The rows are grouped in 4 ways, from coarse to fine. Each group lies inside one group of the grouping before and may be the whole of it. The rows also spread widely along 14 directions, which tell nothing about the answers.
(in the rows, 128 means zero)
Some rows, each with its group in each grouping after it:
[137  96 135 129 153 150 131 140 136  97  45  88 148  72  84 111 118 123
 138 132 125 116  68  93 166 151] | Q_265 Ves vomo Nobi
[130 135 194 154 143 173 132 136 141 174 152 107 149 120  98  95 120 149
 172  94  79 128  96 133 163 176] | Q_265 tozez rere fos
[139  84 135 149 103 217 124 125 131 144 170  85 114 151  94 154  93  93
 126 133 130 138 143 109 134  88] | Q_265 tozez rato rugur
[119 144 151 148  93  90 172  74 120 189 112 156 110 108 137 138 110 135
 122 118 169  87 147 158  85 128] | Q_976 lefum bak subu
[ 86 134 148 123  74 135 169 147 160 111 126 148 125 112 110 134 157 112
 123 108 149 149  91 132 146 129] | Q_265 Lagub zat teg
[ 90 128 139 160  63 127 120  85 146 179 120 162 109 142 143 152 110 111
 147 105 140 126 140 112 106  85] | Q_265 Ves Sifi pakof
[ 99 185 132 151 119 107 143  93 143 128 142  97 156  87 109 120 185 132
 120 105 152  71 180 155  94 152] | Q_265 Lagub deta sesuf
[148 138 141  96 145 160  97 178  91 170 151 106 178 137 174  79 145 173
 111 124  49 143  90  92 137 166] | Q_265 Ves Miku zisaf
[108 137  97  93 148 130 137 100 118  91 132 101 126 116 115  85 172 151
 115 132 142  66  91 104 154 116] | Q_265 Ves Sifi reduf
[136 109 131 113  94 129 161 101  92 178 159  93 139 110 139  77 156 137
  82 135 163  56 106 132 115 117] | Q_976 Vub kiv tavar
[164  98 103 145 129  76 108 140 153 181  75 121 103  67 178  99 157 185
 140 111 115 107 135 204 144 126] | Q_265 kalup mufos fela
[132 172 124 130 183  99 135  67 127 123 122 131 130 122 136 139 108 131
 172  95  95 135 158 127 101 154] | Q_265 Ves vomo bisev
[158 132 148 129 124 100 127 139 111 147  72 110 157 108 156 186 111 123
 122 129  95 182 175 137  55 135] | Q_265 tozez putu git
[106 104 192 131  60 207 127 160 134 177 169 105 138 143 109 123 161 159
 108 128 131 118 108 129 128  96] | Q_265 Ves Miku gel
[150 119 147 101 132  98 167 141 119 137  91 166 109 119 145 125 106 147
 133 132 112 167  78 139 151 156] | Q_976 Vub resi fipug
[143 114  97 148 175 213  88 105 131 174 160 112 131 147 143 124  64  78
 142 129  94 124 132  81 114 111] | Q_976 lefum bak sezev
[136 119 151 102 175 163 145 117 143 130 137  91 170 109 140 133 130 107
 145 109  95 163  87 121  67 126] | Q_976 Vub resi tegaz
[155 127 121  92 182 139 137 147 126  21 156  44 129 128  81 132 198 144
 137 137 106 154 153 150 165 118] | Q_265 Lagub zat zitu
[163 154 149  91 130 145 161 104  67 158 180 124 133 172 150 159 102 180
  92 142 110 123 169 124  65 146] | Q_976 Vub kiv tavar
[181 103 121 141 113 125 174 152 137  93 150  99  90 102  81 138 132 145
 134 123 143 151 160 191 215 165] | Q_265 Ves Sifi pakof
[139 136 109 123 110 108 145  80  82 181 149 183  81 176 167 119  70 154
 126 125 120 109 124  99 141 130] | Q_976 lefum bak sezev
[113  88 148 157  80 134 129  90 169 134 109 147  80 147 122 176 117 137
 171 109 139 155 122 129 121  63] | Q_976 lefum bak sezev
[157 130  96 123 112 138 108 117 107  83 165  88 128 168 142 161 144 196
 129 110  86 146 172  91 123 129] | Q_265 Lagub deta sesuf
[146  62  84  87 120 218 130 123 112 132 153 106  90 162 146 163  91 142
  85 156 141 124 117 104  97  49] | Q_265 Ves vomo Nobi
[105 169 126 121 104 141 108 139 124  72 142  86 169 116  91  87 208 170
 111 120 126  80 116  76 177 165] | Q_265 Ves vomo bisev
[163 114  87 138  92  96 123 143 130 100 127 121 115 119 143 127 137 162
 142 101 103 161 131 118 199 160] | Q_265 Ves Sifi reduf
[140 144 178 157 148 118 137 131 161  95  78 114 130 100  75 192 118 101
 177 116 111 197 182 165 128 148] | Q_265 Ves vomo Nobi
[175 110 156 116 167 137  89 169  89 176  75  83 148 100 144  86 142 200
 110 158  80 101 124 144 140 146] | Q_265 Ves vomo bisev
[137 107  74 118 101 130 141 145 169 134  87 172  90  93 163 157 120 147
  95 143 164 128 117 157 120 117] | Q_976 Vub resi fipug
[139 150 148 139 148 100 110 109 137 127  64 151 116 133 138 192  97 159
 171 115  83 174 170 131  88 132] | Q_265 kalup mufos fela
[123 119 207  80 157 152 188 137 109 143 143 120 121 144 115 131 125 138
 139 127 102 169  88 166 107 113] | Q_265 Lagub zat zitu
[101 184 140 147 103  86 150 127 124 154 101 202 113 119 117 118  99  89
 138 122 130 141 131 120 185 184] | Q_265 Ves Miku zisaf
[140 144 107 127 162 110 139 143 152  84 124 116 132  96 115 145 135  37
 148 122 117 200 160 155 153 137] | Q_265 Ves vomo bisev
[139 124 145 138 151 181 140 105 143 174 128 140 102 130 122 155  70 164
 150 112 112 116 135 147 102 136] | Q_265 kalup mufos fela
[102 137 139  70 127 131 208 128 124  95 120 162 110 115 109 123 125 119
 108 130 157 137  57 127 144 139] | Q_265 Ves vomo bisev

New rows. What belongs after each?
[ 92 175 137  78 144 120 158  96 101 116  95 170 117 142 126 119 123 186
 116 133 128  78  78  88 111 145] | Q_265 kalup mufos fela
[136 109  92 155 123 152  95 166 180 128  87 128 141  83 143 136 118  96
 147 109 101 174 111 114 159 144] | Q_265 Ves Miku zisaf
[117 144 178 173  85 125 141  95 154 170 160 157  86 157 110 163 113 154
 180  91 116 148 173 166 140 126] | Q_265 tozez rere fos
[137 125 125 153 114 130 169  79 159 121 142 109 130  99 113 144 113 153
 169  60 128 123 120 131 118 164] | Q_265 kalup mufos fela
[127 138 163 139 154 150 124 159 122 142 128 105 138 109  87  61 144 132
 144 129  95 109  93 127 215 176] | Q_265 Lagub deta sesuf
[133 151 188 130 140 141  92 155  88 172 135  86 179 135 124  97 156 122
 128 140  73 137 148 114 130 142] | Q_265 Ves Miku zisaf
[144 148  85  63 144 112 133 135  88  65 127 123 104 151 140 143 166 184
  82 165 128 119 153 125 133 113] | Q_265 Ves vomo Nobi
[140 162 150 153 120  96 115  84  90 165  71 113 186 112 152 153  92 163
 141  98  88 119 154  67  55 178] | Q_265 Ves Miku zisaf
[169 119 110 160 131 130 130 118 152  81 118  68 135  92  96 192 131 102
 144 112 133 168 214 158 112 134] | Q_265 Ves vomo Nobi
[ 98 167 171 136 140 148 125 136 115 232 159 152 148 120 142  69 116  72
 131 124 102 114 117 143 142 149] | Q_265 Ves Sifi reduf
[151 106 122 125 114 104 154 112 109 175 136 139  71 130 151 109 124 197
 122 126 131  97 136 182 154 120] | Q_265 Lagub deta sesuf
[141 151  71  85 184 142 145 128 112  24 108 108 140 128 111 151 113 132
 119 134 102 149 111  63 138 166] | Q_265 Lagub deta sesuf
[172 101 140 132 177 150 154 109 102 185 138  88 125  98 122 103  83  97
 133 127 118 118 138 166 128 139] | Q_265 Ves vomo bisev
[180  65 105 116 142 139 153  90 123 117 169  63 116 126 137 138 126 110
 140 115 124 151 132 145 112  85] | Q_976 Vub kiv tavar
[110 170 150 126 182 168 135 133 118 123 154 104 137 128  77 114 129  53
 125 152 123 121 164 140 143 135] | Q_265 Lagub zat teg
[121 132 148 144 155 172  95 153 154 175 149 126 138 132 147 112 119  91
 163 108  68 175 125 135 139 124] | Q_265 Lagub zat zitu
[111 113 169 166  86 137 130  97 126 220 171 101 155 118 151  69 139 132
 158  68  99 105  93 119 128 133] | Q_265 Lagub deta sesuf
[179  63  88 154  93  82 157  73 136 131 110  87 104  91 155 145 125 163
 144  89 151 118 133 149 112 107] | Q_976 lefum bak sezev
[133 149 154 131 150 140 153 104 111 132 103 121 115 115  79 124 106 162
 133 134 136  76 134 130 143 163] | Q_265 kalup mufos fela
[151 121  91  92 118 120 125 126  88 155 158  99 131 130 180 111 158 165
  83 136 121 101 146 138 103 106] | Q_265 Ves Sifi reduf
[130 133 115 157  89  83 132 105 144  78 118  96 126 109 110 128 176 171
 155  87 127 120 146 123 167 147] | Q_265 Lagub zat teg
[137 145 154 111 165 113 130 133  95 142 110 139 121 141 116 115 109  74
 130 166 109 154 133 126 152 130] | Q_976 Vub resi tegaz
[131  87 152 167 112 173 140  92 164 177 137  66 121  81 100 122 143 151
 138 106 158  65 138 179 100  98] | Q_265 tozez rato rugur
[140 166  80 156  92 109 109  86  94 170 126 140 121 131 153 137 101 164
 102 121 139  61 197 100 107 155] | Q_265 kalup mufos fela
[168 141 123 130 156  94 148 111 123 144 113 119 146 103 165 161 108 129
 140 107 101 166 162 151  70 158] | Q_976 lefum bak sezev
[114 168 192  88 176 135 142 129  88 180 120 178  91 167 121 119 105 157
 129 170 100 121 132 163 136 122] | Q_265 Ves Sifi pakof
[130 101 124 144 139 172  86  91 135 186 131 129 119 156 160 151  82  83
 148 134 104 147 143 103  77  63] | Q_976 Vub resi fipug
[105 157 193 137 110 127 125 119 105 174 156 101 140 128  98  82 182 131
 122 135 134  83 153 156 146 120] | Q_265 Ves vomo bisev
[133  81 100 148  61 116 153 142 148 105 131  93 118  89 107 112 161  85
 123 111 162 136 104 132 194 115] | Q_265 tozez rere fos
[ 98 192 133 118 136  72 159 116 124  91 103 131 167  98 122 136 156  79
 132 109 121 154 141 114 103 168] | Q_265 Lagub deta sesuf
[160 132 116 132 178 131  88 139 122 103  53 123 128 131 138 163  87 172
 158 131  61 166 140  90 129 152] | Q_265 Lagub zat zitu
[148 121 141 149 177 136 148  67  96 139 123  94 107 133  84 127  71 105
 161 127 118 106 155 122 138 132] | Q_265 Lagub deta sesuf
[143 100 111 131 160  99 140 116 171  79  93 117  90  90 107 111 149 150
 183  99 116 147  92 160 205 134] | Q_265 Ves vomo Nobi
[105 160 202 184 101 122 143 114 148 252 142 166 129 104 128 108 103  92
 163  95 120 127 153 188 131 157] | Q_265 Ves Sifi pakof
[129 118 180 191 119 121 139  66 138 146 145 131  67 156  56 133  95  89
 200 120 140 129 168 150 199 104] | Q_976 lefum bak subu
[173 124  90 162 130 129 140  70  99 132 184  80 120 139 124 127  92 144
 148  88 108 111 179 110 144 161] | Q_265 Lagub deta sesuf
[ 95 200 138 130 142  79  93 134 122 116 131 134 143 140 133 119 186  84
 142 134  92 156 187 134 139 125] | Q_265 Lagub deta sesuf
[160  41  96 149  79 105 135 101 140 150  78 133  71 120 159 165  79 129
 154 111 135 166 118 136 140  68] | Q_265 Ves Sifi pakof
[123 120 128 123  63 136 178  97 128  87 191 113 133 152 118 150 143 124
 133  86 142 156 106  87 129 127] | Q_976 lefum bak sezev
[ 91 116 188 123  83 140 143 167 149 142  83  99 161  69  96  95 203 145
 105 134 156  95  74 147 137 121] | Q_265 Ves Miku zisaf
[167  77 108  81 157 134 148 161 109 114 106  80 138 100 153 140 133  85
 104 149 115 184 113 147 103  90] | Q_265 Ves Miku gel
[ 93 158  96 141 157 148 106  56 152 173 129 163 111 130 156 120  94 123
 154 102 121  83 130 104  94 110] | Q_265 Ves vomo bisev
[116 150 130  97 109 152 129 109  93 137 145 110 132 148 125 137 159 149
  67 174 163  68 161 116  75  92] | Q_976 Vub resi tegaz
[ 78 144 179 177 127 129 122 114 180 202  94 154 125  88 117 109 125  80
 174 102 122 124 119 165 128 122] | Q_265 Lagub deta sesuf
[162  99 139 104 169 158 181 100 102 121 115  95 105 121  95 146  83 161
 126 139 134 104 113 140 115 133] | Q_265 tozez rere fos
[120 107 154 116  64 132 114 200 138 138 104  98 145 101 143 116 216 183
  86 140 129 127 116 160 134 107] | Q_265 Lagub zat teg
[113 122 108  78 134 160 177 129 112 122 173 126 114 142 140 137 124  70
  90 142 146 149 118 139  98  86] | Q_265 Lagub zat teg
[155  89 115 121  92 178 135 149 150 148 143 102 131 106 149 140 144 184
  95 125 139 116 111 143 104 122] | Q_976 Vub resi tegaz
[147  71 144 166 138 162 124 128 172 142  77 118  98 107 112 155  77 132
 184 104 102 168 106 140 153 113] | Q_265 Lagub zat zitu
[142 133  62 132 148 137 115  75  95 133 166 137  63 169 121  97  94 152
 131 141 129  60 151 101 197 119] | Q_265 tozez rere fos
[141 100 202 126 188 168  89 115 107 160 138  73 128 170 107 122 120 108
 189 133  54 168 135 130 123  69] | Q_265 kalup mufos fela
[125 131 153 117  94 143 132 107  79 116 197  61 151 171 114 116 172 136
 117 117 114 120 153  94 121 100] | Q_265 Lagub zat zitu
[106 111  69 119 147 195 112 101 179 153 157 140  86 134 163 161 114 116
 122 129 141 110 142 151  74  50] | Q_265 tozez rere fos
[119 150  83 143 100  98 100  86 114 156 109 142 109 136 171 135 130 170
 115 121 131  79 173 110  99 109] | Q_265 Lagub zat zitu
[122 143  64 142 118 118  99 138 195  80 154 112 127 109 152 170 184  82
 146 101 118 186 188 157 119  98] | Q_265 tozez rere fos
[140 143 185 105 125 161 129 160  86 120 165  98 133 176 105 139 148 165
 119 146  87 158 156 127 140 128] | Q_265 Lagub zat zitu
[148  90 130  95 146  99 156 143  97 106  56 137 117 116 127 107 100 101
 132 149 114 162  45  89 177 131] | Q_976 lefum bak sezev
[155 159 160 151 175 141 125  88 122 114 140  86 148 134  94 154 117 147
 165 115  96 128 179 122 103 157] | Q_976 lefum bak subu
[142 174 148 133 142 136 166 142 110 163 159 141 128 108 102  94 112 132
 119 127 125 105 144 162 183 208] | Q_265 Ves Sifi pakof
[150 104  56 148 135 115 100 100 146  91 116  82 136 104 146 157 124  70
 150 105 115 163 166 104 121  99] | Q_265 Ves Sifi reduf
[155 148  95  90 146 100 155 109  95 132 127 148 122 140 181 172  90 130
 116 119 103 168 158 129  65 135] | Q_265 kalup mufos fela
[107  81  97 163 101 151 111 115 181 151 112 145  76 121 135 131 108  85
 161 110 138 142 113 136 166  66] | Q_265 Lagub zat zitu
[108 183 128  92  78 122 148 158 123  81 195 128 155 143 134 124 207 156
  98 106 118 154 134 117 148 162] | Q_265 Ves vomo Nobi
[102 187 124  83 120 131 161 146  96 111 135 139 152 124 130 114 157 146
  72 143 138  96 117 106 116 166] | Q_265 Lagub zat zitu
[156 130  95  95 161 163 114 170  98 141 130 124 108 139 151 136 116 147
  78 176 108 127 162 145 126 121] | Q_265 Lagub deta sesuf
[159  64  87 134 124 187 148 136 154 154 108 142 102 105 148 139  47 138
 138 103 114 152  63 106 154 142] | Q_265 Ves Miku zisaf
[170 108  84 159 118 160 148 132 159 137 167 108 103  92 121 142 104 109
 127 106 145 139 174 177 161 152] | Q_265 Ves vomo bisev
[107 128 179  85  94 190 145 162 119 167 186 101 158 138 142 119 188 175
  83 130 122 119 106 148  81 104] | Q_265 Ves Miku zisaf
[121 124  63 167 116 116 123  72 143 170  96 148  97  96 153 109  88 133
 133 104 151  59 131 113 136 131] | Q_265 Lagub zat zitu
[154 112 147  66 131 156 166 140  86 141 148  92 145 131 155 150 139 173
  80 139 119 139 125 147  56 112] | Q_265 Ves vomo Nobi
[109 177  83 105 147  99 144 102 126  98  99 142 157  96 148 118 130 128
 123 105 121 109 102  82 115 175] | Q_265 Ves Sifi reduf
[176 113 113 106 193 168 139 119  85 125 166  68 142 129 116  87 104 132
 133 126  88 117 110 105 161 159] | Q_265 Ves Miku gel
[129 153 136  92 171 107 179 138  98 154  92 166  94  96 111  86 109 138
 103 164 147  83 100 173 177 168] | Q_265 Ves Sifi reduf
[100 155 147  74 156  96 159 123 109  83  47 141 146 112 130 126 144 172
 125 131 110 124  59  88 105 145] | Q_265 Lagub zat zitu
[174  71 116 153 100 142 132 161 156  84 100  82 108  98  91 166 128 125
 145 119 128 176 145 148 179 125] | Q_265 kalup mufos fela
[148 120 155 147 121 121 180  96 131 160 167 146  98 137 121 138  73 110
 181  81 106 180 127 156 161 155] | Q_265 Ves Sifi pakof
[107 110 103  88 109 133 123 149 132 119 105  88 159  83 151  75 209 159
  87 127 140  73  60 112 121 106] | Q_265 kalup mufos fela
[114 124 168 128 122 159 171 112 114 175 139 106 168  95 113  90 106  71
 126 104 131 119  76 106 119 151] | Q_265 Ves vomo bisev
[108 147 161 120  79 152 181 127 132 174 140 181 103 124 114 126 117 164
  92 139 174  85 104 150 131 152] | Q_976 Vub resi fipug
[155  82 181 112 123 173 159 153  81 209 128 113 127 134 139 116  76 140
 108 140  99 143  92 136 117 127] | Q_265 Lagub deta sesuf
[149 107 108 145  85  91 157 123 164  70 150 123  87 120 111 155 150 115
 168  87 133 198 150 161 198 126] | Q_265 Ves vomo bisev
[120 166 129 149 143 121 152 109 155 139 105 177 116 116 134 151  75 137
 168  86  99 155 125 126 130 187] | Q_265 Lagub zat teg
[147 135 122 139 162 191 153 125 137 113 179  63 159  99  83 142 120  56
 124 121 135 138 171 140 115 148] | Q_265 Ves Miku gel
[ 92 164 141 108 100 104 147 130 133 135 159 181  89 153 134  96 163 153
 135 119 120 128 100 143 188 131] | Q_265 tozez rato rugur
[ 94 170 102 186  54  44 107  99 130 123 118 125 139 103 121  86 184  91
 142  94 142  97 162  98 192 152] | Q_265 Lagub deta sesuf
[ 95 131 144  98 118 127 167 114 122 164 156 144  95 125 127  73 162 138
 111 134 153  77  82 162 155 103] | Q_265 tozez rato rugur
[133 141 140 133 160 141 154 114 140 143 157 109 153 117 140 151 103  62
 158  91  92 191 149 144  83 140] | Q_265 Lagub zat teg
[106 109  87 138  91 201  85 133 169 161 154 143 110 148 163 136 125 160
 123 114 113 112 109  97 124  88] | Q_265 tozez rere fos
[131 142 152 175  82 127 145 134 115 169 132 125 128 111  97 105 112 119
 125 116 137 104 150 131 182 179] | Q_265 Lagub zat teg
[135 127 106 146 163 159  94 115 150 161  76 179  92 138 148 156  53 133
 154 141 100 137 125 104 127 121] | Q_976 lefum bak subu
[142 139 115 155 114 131  73 116 144 163 150 102 172 126 180 119 152 147
 150  90  75 143 143  96  98 140] | Q_976 Vub resi tegaz
[ 93 108  87 164  71 158 141  99 159 177 150 105 147  74 139  63 146 109
 112  81 169  44  74 103 142 132] | Q_265 Lagub zat teg
[139  86 106 108  80  98 148 102 107  81 111 101 110 142 134 148 144 160
 129 115 131 141 101  89 135  89] | Q_265 tozez rere fos
[161  81  87 113 151 157 146 115 148 117 114  88  99  84 127 103 151 218
 108 134 157  48  89 159 139 119] | Q_976 lefum bak subu
[128  73 137 114 137 184 120 155 143 112  97 107  91 130  93 128 124 120
 129 161 126 135  89 127 174  76] | Q_265 tozez putu git
[151 112  98 100 156 142  82 182  99 114  66  83 157 103 139 117 145 102
  90 175 102 132 127  97 130 112] | Q_265 kalup mufos fela
[117 161 105 171 113 130  69 121 166 108 132  82 181  98 124 120 190 102
 141 108 116 117 166  93 125 141] | Q_976 Vub resi tegaz
